The rows come from 5 hidden closed curves, with some noise, and rows from the same curve form a group. Each curve winds through 8 dimensions. The rows are also pushed far along 5 directions, which tell nothing about the answers.
In the rows, zero is written as 128.
Known rows, each followed by its group:
[106 117  91 163  88 161 129 133 109 164 175 132 119 157 210 133 130 115
 143] -> nefar
[113 110 114  71 125  97  24 113 167 111 151 134 150 112 146 141 143 167
 187] -> nefar
[133 158 160  65 120 127 119  86 155  82  65 155 170 144  63  88 136 125
 150] -> lino
[125 113 146 138 136 135 163 143  82 149 158  86 101 105 197 137 175  78
 134] -> gafo
[100 142 144 125  91 116 102 142 135 152 141 183 129 150 158  70  90 168
  98] -> lino
[132 152 144  96 106 123  87  68 141  82  65 157 135 140  77 148 105 152
 146] -> nefar
[100 108  96 125 116 122  69  95  80 143 142  92 169 103 153 208 119 134
 153] -> Mumu
[103 142 122 116  98 117 114 140 158 128 110 148 146 144  90 117 112 161
 102] -> gafo
[144 118 107 108  83 128  91  94 172 116 173 123 106 100 137  93 121 152
 170] -> lino
[123  99 110 186  95 164 137 135  88 164 175  97 103 117 150 196 138 110
 118] -> rubad
[103 102  92 178  56 155  96 137 123 170 190 119 115 136 144 179 114 149
 114] -> Mumu
[116 133 166  77 166  94 117 116 142  99 102 113 124 145  86  82 168  99
 150] -> Mumu
[124 155 110 200 125 137 149 133  96 166 125 135 117 154 141 162  58 152
  41] -> nefar
[125 136 113 108 166 115 153 142 119 129 101 145 154 116 129  81 118 108
 122] -> Mumu
[139 113 133 155 170 132 162 129  90 126 135  74  96 103 129 191 162 100
 142] -> gafo
[146 146 135 108 122 118  88 101 168 107 118 154 155 142 101 108  84 178
 128] -> Mumu
[112  95 158  79 131 139  53 105 110 129 153 119 199 141 141 123 172  82
 179] -> rubad
[139 103 114 150 115 127 137 135 136 123 162  71  67  34 115 171 131 135
 113] -> Mumu
[151 127 118 138 150 137 168 101 136  94 129 100  95 109 109 124 139  99
 175] -> nefar
[137 103 157  72 119 104  69  95 152  95 135 120 140  84  79 108 137 151
 181] -> rubad
[122 100 141 126  74 151  83 108 147 111 160  94 114  82 122 166 131 147
 140] -> rubad
[159 160 133 129 155 129 197 178 130 147  75 181 136 179 137  76 132 103
  67] -> gafo
[151  97 123 109 111 126  64 127 169 129 178 122 136 128 133 139 146 168
 164] -> rubad
[119  94 132 159 128 144 113 109  66 153 172  83 137 104 167 162 121  95
 136] -> gafo
[142 129 133 150 166 151 160 170 142 139 119 143 119 161 139  97 133  98
  83] -> nefar
[117 102 113 114 118 136  92 133 174 121 180 128 113 133 163  83 146 119
 175] -> lino
[126 153 167 106 145 140 160 111  77 141  87 115 228 187 118 113 139  94
 110] -> lino
[117 129 130 153 126 153 149 177 115 160 132 141 140 156 196 134 127 130
  81] -> nefar
[142 126 124  94 163 131 135 127 168 101 136 138 138 144 127  66 165  92
 190] -> nefar
[ 71 116 124  92  94 131  43 132 155 122 126 181 190 156 139 115 106 176
 161] -> rubad
[101 129 117  90 112 122 101 147 164 121  99 160 150 128  90 109 140 146
 124] -> Mumu
[122 140 116 103  87 122 100 116 151 112 107 155 109 102 145 134 120 158
 133] -> gafo
[138 105 128 143 135 158 158 126 103 128 146 106 102 116 157 131 168  62
 158] -> Mumu
[149 154 152  86 144 115 143 111 159  99 109 159 137 160  97  61 155 111
 171] -> gafo
[130 161 177  80 192 117 140 137 149 111  90 137 180 191  99  65 171  75
 118] -> nefar
[162 111 117 188 183 151 204 159  81 142 107 105  82  97 134 152 117  73
  78] -> gafo
[148 136 140 103  98 131 105 141 159 134 110 194 161 179 129  80 113 159
 117] -> lino
[136 111 111 181 128 177 174 160  92 170 162  98 141 135 192 151 134  89
  91] -> rubad
[104 136 154 110  94 118  81  66  57 142 117 105 193 145 136 176 115 127
 137] -> lino
[138 122 105 134 108 149 122 145 118 159 148 143 152 159 211 127 132 118
 125] -> gafo
[ 98 113 143  55 138 120  84 124 157  91 114 128 143 106 130  97 184 102
 187] -> gafo
[ 92 128  83 190  74 146 152 170 152 164 170 160  83 143 162  96  74 171
  87] -> Mumu
[107 151 122 179  78 142 174 136 112 148 110 153 111 158 115 128  73 162
  75] -> Mumu
[171 140 116 166 133 141 202 123  59 165 122 108 147 147 170 152 118 100
 103] -> lino
[ 91 159 141  93  76 109 113 120 151 121  94 174 136 136  76  81 114 151
 105] -> lino
[129 131 126 131 112 139 130 181 210 116 130 177  80 112 121  84 114 170
  88] -> nefar
[122  98  89 110 146 135  88 131 153 135 192 111 121 128 182 111 180  88
 196] -> lino
[128 148 149 114 160 101 146 146 197  87 116 143  66 110 100  56 119 150
 119] -> lino
[119 128 110 107 134 103 101  83 118 104 108 100 147  82  98 148  96 145
 148] -> Mumu
[149 158 138 144 118 132 170 106  89 146 104 137 157 155  93 130 110 114
  97] -> nefar
[129 119 137  97 123 125 159 174 158 123 117 142  90  96 128  76 176 117
 122] -> rubad
[133 128 159 104 196 112 140 150 144 107 120 121 100 131 144  87 169  96
 142] -> Mumu
[114 148 144 127  81 122 134 128 100 159 128 153 151 149 145 111 112 140
  95] -> gafo
[154 114 148 133 122 129 107  84 122  99 134  99 129  88 109 166  98 161
 154] -> rubad
[130 134 142 127 141 141 129 126 132 126 107 144 177 167  72 113 118 106
 111] -> rubad
[105 140 106  87  97 111  57 131 185 135 147 177 197 176 115  94 112 184
 150] -> nefar
[121 108 156  95  90 108  42  68 125 100 142  94 118  97 129 174 128 156
 172] -> lino
[134 127 119 110 124 120  67  90 184  93 144 130  81  95 110 110 112 138
 147] -> nefar
[138 124 153  85 187 123 134 116 128  87 103 129 108  94 166  75 162  60
 174] -> gafo
[157 111 169  80 175 121  89 142 123 140 132 147 227 203 138 102 170 120
 163] -> rubad
[ 91 103  90  96 100 145  73 149 150 148 157 147 177 151 173 103 153 120
 158] -> rubad
[136  81 115 109 115 138  54 133 178 128 196 140 142 145 142 110 152 151
 198] -> rubad
[132 144 120 128  91 125 110  88 154 107 128 148 120 128  90 130  99 170
 154] -> gafo
[143 141 118 141 153 109 160 154 131 133 103 148 135 127  96 133 103 159
 101] -> nefar
[127 145 133 116  97 141 155 118 156 106 102 147 111 113  90  95 126 135
 127] -> lino
[121 152 148 113 172 128  82 109 115 130  95 147 197 208 147 133 111 116
 107] -> nefar
[160  94 154 106 155 122  97 122 149 104 153 104 132 124 106 138 163 137
 183] -> rubad
[124  89 141 122 131 144  80 155 154 139 184 139 105 121 178  86 152 102
 138] -> gafo
[145  93 129  98 180 138  81 123 132 108 122 112 143 120 148 135 159  76
 160] -> gafo
[118 138 122  96 155 127 135 152 184  94  82 168 132 137  77  84 136 135
 134] -> Mumu
[156 114 143 110 130 136  77  54  84 114 124  78 184 133 120 211 139 124
 177] -> lino
[134 141 112 152 150 126 134 109 141 101  99 125 124 126  81 162  81 163
 124] -> Mumu
[174 139 143 118 134 117 135  80 125  97  85 114 133 124  45 165 120 144
 140] -> rubad
[125 129 142 179 145 149 177 141 108 123 112 109 103 127 102 170 110 136
  95] -> lino
[109  98 108 159 123 154 161 134 118 115 156  94  46  71 179 142 153  86
 164] -> Mumu

New rows, each followed by its group:
[129 146 157 111 129 129 156 159 154 119  88 172 129 153  80  91 147 134
 103] -> gafo
[126 119 154 131 152 148 145 169 111 154 139 141 160 174 156 112 169 101
 122] -> gafo
[146 148 164  89 140 131 176 147 146 117  87 158 142 149  93  52 168  84
 114] -> nefar
[158 110 108 145 126 143 162 144 128 139 154 108  84  98 148 135 156 111
 132] -> rubad
[143 121 126 152 117 141 139 132 175 103 133 117  62 101  55 149 136 133
 115] -> rubad
[102 174 131  88 126 109 101  96 184  87  87 153 161 142  62  97  98 171
 131] -> lino
[136  97 103 147  87 156 108  98 127 120 159  81 118  86 110 191 130 124
 153] -> Mumu
[126 134 148 170 165 131 213 177  81 167 122 123 106 174 131 103 157  70
  77] -> Mumu
[109 119 123 127  80 114 106 125 111 143 118 111 147 117  88 188 115 184
 109] -> rubad
[128 100  99 136  69 156 112 124 146 129 164 101 117  75 135 157 125 143
 137] -> Mumu
[115 137 145 121 141 109 115 122 120 122 117 108 131 118 144 142 113 155
 114] -> Mumu
[123 117 111 124 135 113  81  96  92 146 159  81 193 146 140 197 132 138
 164] -> nefar
[149 121 137 153 154 153 223 154 133 108 119 125  40  92 113  83 169  53
 133] -> Mumu
[121 121 131 156 152 136 141 126  80 145 136 102 157 144 132 177 128 122
 131] -> gafo
[127 120 119 101 109 120  58  97 119 131 115 141 159 132 141 144 106 145
 132] -> nefar
[139 148 150 145 122 127 197 152  88 147  84 122 136 109  93 143 119 124
  50] -> Mumu
[113 126 151 102 135 137 108 126 118 128 124 105 166 164 152 137 170  97
 138] -> nefar
[152 142 152 157 151 132 208 109 102 109  96  98  87 129  86 116 124  94
 119] -> Mumu
[143 140 125 143 112 123  86  60  66 134  94 113 176 129 126 206  54 158
 100] -> nefar
[155 126 129 108 175 103 142 129 160  88 105 124 102  92  79 123 139 135
 156] -> nefar
[145 100 130 145 105 126 103 134 156 124 166 116 105 111  99 159 117 187
 143] -> rubad
[126 112 122 158 104 147 143 118 113 138 163  98 101 133 156 132 130 117
 141] -> Mumu
[123 137 131 133 134 121 114  97 103 135 126 127 167 171 134 119  97 126
 135] -> Mumu
[ 77 121 121  93 106 122  87 166 118 169 156 152 184 158 203 100 160 125
 131] -> gafo
[124 118 102 174 123 143  93 109 109 152 175  97 105 124 181 177 100 132
 112] -> nefar
[137 142 132 118  96 116  88 102 107 154 133 160 163 156 140 123 103 144
 115] -> gafo
[115 144  98 132 125 113 187 184 196 121 136 160  46 106 114  49 141 134
 116] -> gafo
[126 112 129 125 164 152 162 186 177 109 132 166  90 137 156  65 167 104
 159] -> rubad
[145 138 136 122  89 136 138 172 167 148 117 202 137 175 131  59 109 163
  87] -> lino
[130 139 143 144 121 130 159 136  69 163 119 110 159 123 174 148 107 134
  79] -> Mumu
[137 136 159 106 189 123 163 130 133  91  74 133 127 152  76 101 164  72
 146] -> lino
[149  95 110 135 139 148 120 149 144 136 158 144  83 101 166  90 142  90
 136] -> gafo
[122 121 108 129  99 132  72 119  94 167 134 149 175 151 182 150  90 149
 103] -> nefar
[134 117 118 164 137 137 155 148  82 158 143  94 109 120 168 198 152 120
 113] -> gafo
[159 135 168 117 188 136 169 135 125  99  86 144 149 148 117  98 139 104
 142] -> rubad
[100 119  93 168  83 140 123 155 175 128 174 101  60  90 149 170 113 186
 111] -> lino
[110 140 110 162 103 136  74  90 121 137 154 111 133 132 171 184  66 171
 108] -> nefar
[118 123 154 111 174 122 150 155 125 107  95 117 107 107 122 135 171 103
 131] -> rubad
[124 105 156  86 148 137  56 102 163  86 131 117 152 140 110 141 160 128
 188] -> lino
[ 93 120 115 107 107 134  89 125 141 117 129 149 135 118 160 118 128 125
 156] -> Mumu
[114 112 114 104 118 150  95 113 143 123 161 133 126 155 195  97 173  86
 198] -> nefar
[143 143 164  87 163 115 132 120 147  76  67 132 102 105 109 126 154 111
 136] -> gafo
[102 153 118 103 125  91 110 109 194  77 105 136  90 116  54 116 117 172
 155] -> nefar
[ 88  98  90 158  81 130  77 127 157 138 202 114  62 107 163 137 116 152
 153] -> Mumu
[110 107 131 127 137 140 183 165 142 109 121 108  75  65 118  88 157  93
 128] -> rubad
[120  90 119 151 105 164 139 154 124 154 190 113  82 129 189 116 182  77
 154] -> Mumu
[152 120 138 114 125 116  82  89 109 129 137  78 181 105 103 190 114 152
 121] -> Mumu
[154 105 124 149 131 127 158 123 109 145 174  76  89  92 130 122 144  97
 129] -> Mumu
[136 117 126 142 151 122 164 135 131 127 160 114  60 101 147  71 142  87
 143] -> Mumu
[153 139 128 197 144 161 196 142  75 150 102 143 128 147 147 164  82 128
  77] -> gafo
[126 114  98 183 159 155 194 167  84 158 132 100 123 128 159 168 134 104
 105] -> Mumu
[101 125  98 124  92 144  93 145 136 153 126 142 189 180 136 156 127 155
 117] -> rubad
[128 137 131 155 176 112 163 123  29 160  98  94 141 140 174 184 123  95
  95] -> nefar
[112 179 150  90 111  87 112 109 154 122  98 174 153 149 102  52  80 175
  97] -> lino
[123 113 136 113 111 140 139 150 127 131 127 108 129  98 129 135 163 110
 116] -> Mumu
[105 142 112 134 121 105 132 147 144 128 107 155  65 106 130 111 106 152
  94] -> nefar
[106 119 105 125  94 124  37  94 135 133 150 105 159 114 107 204 101 167
 121] -> rubad
[136 145 147  90 121 133 141  87 150  78  83 118 127 107  69 118 147 116
 156] -> lino
[133 159 141 159 124 112 171 149 123 142  92 126 132 134  74 147  75 189
  37] -> Mumu
[136 125 113 135 125 143 122 170 138 163 122 201 145 159 151  71 101 122
  80] -> gafo
[103  96 102 164  87 141  92 140 129 145 170 120  83 112 139 189 130 148
 131] -> lino
[148 118 145 125 169 146  99 112 102 128 119 101 185 169 147 166 137  97
 128] -> nefar
[113 170 148 144 120 118 152 133 131 133  93 130 145 166  67 138 102 149
  58] -> nefar
[123 101 137  97  92 130  41 110 190 100 167 106 110  90  96 153 149 155
 153] -> rubad
[126 114 103 156  75 145 124 114  88 158 133 104 150 124 116 191 108 140
 102] -> gafo
[156 143 183 110 183 138 139 120 128  98  79 155 165 174 106 105 136 104
 134] -> gafo
[141 102 122 175 157 166 184 167  63 171 124 109 147 138 167 147 132  70
  80] -> gafo
[147 161 137 149 149 129 151 107 104 126  81 144 177 175 104 143  69 160
  96] -> Mumu
[155 109 128 184 168 141 176 145  81 154 145 106 146 149 124 157 109 125
 119] -> rubad
[133 145 118 149 192 133 182 163 125 135 123 158 109 167 172  87 143  93
 134] -> nefar
[139 116 155 110 180 122 131 106 140  76 118 110  70  67 130  95 140  79
 164] -> gafo
[102 135 128 121  57 141 110 108 158 121 134 129 136 121  97 121 104 173
 120] -> lino
[ 94  99 119 128  93 119  83 130 152 132 185  97  72 113 143 131 156 137
 152] -> Mumu
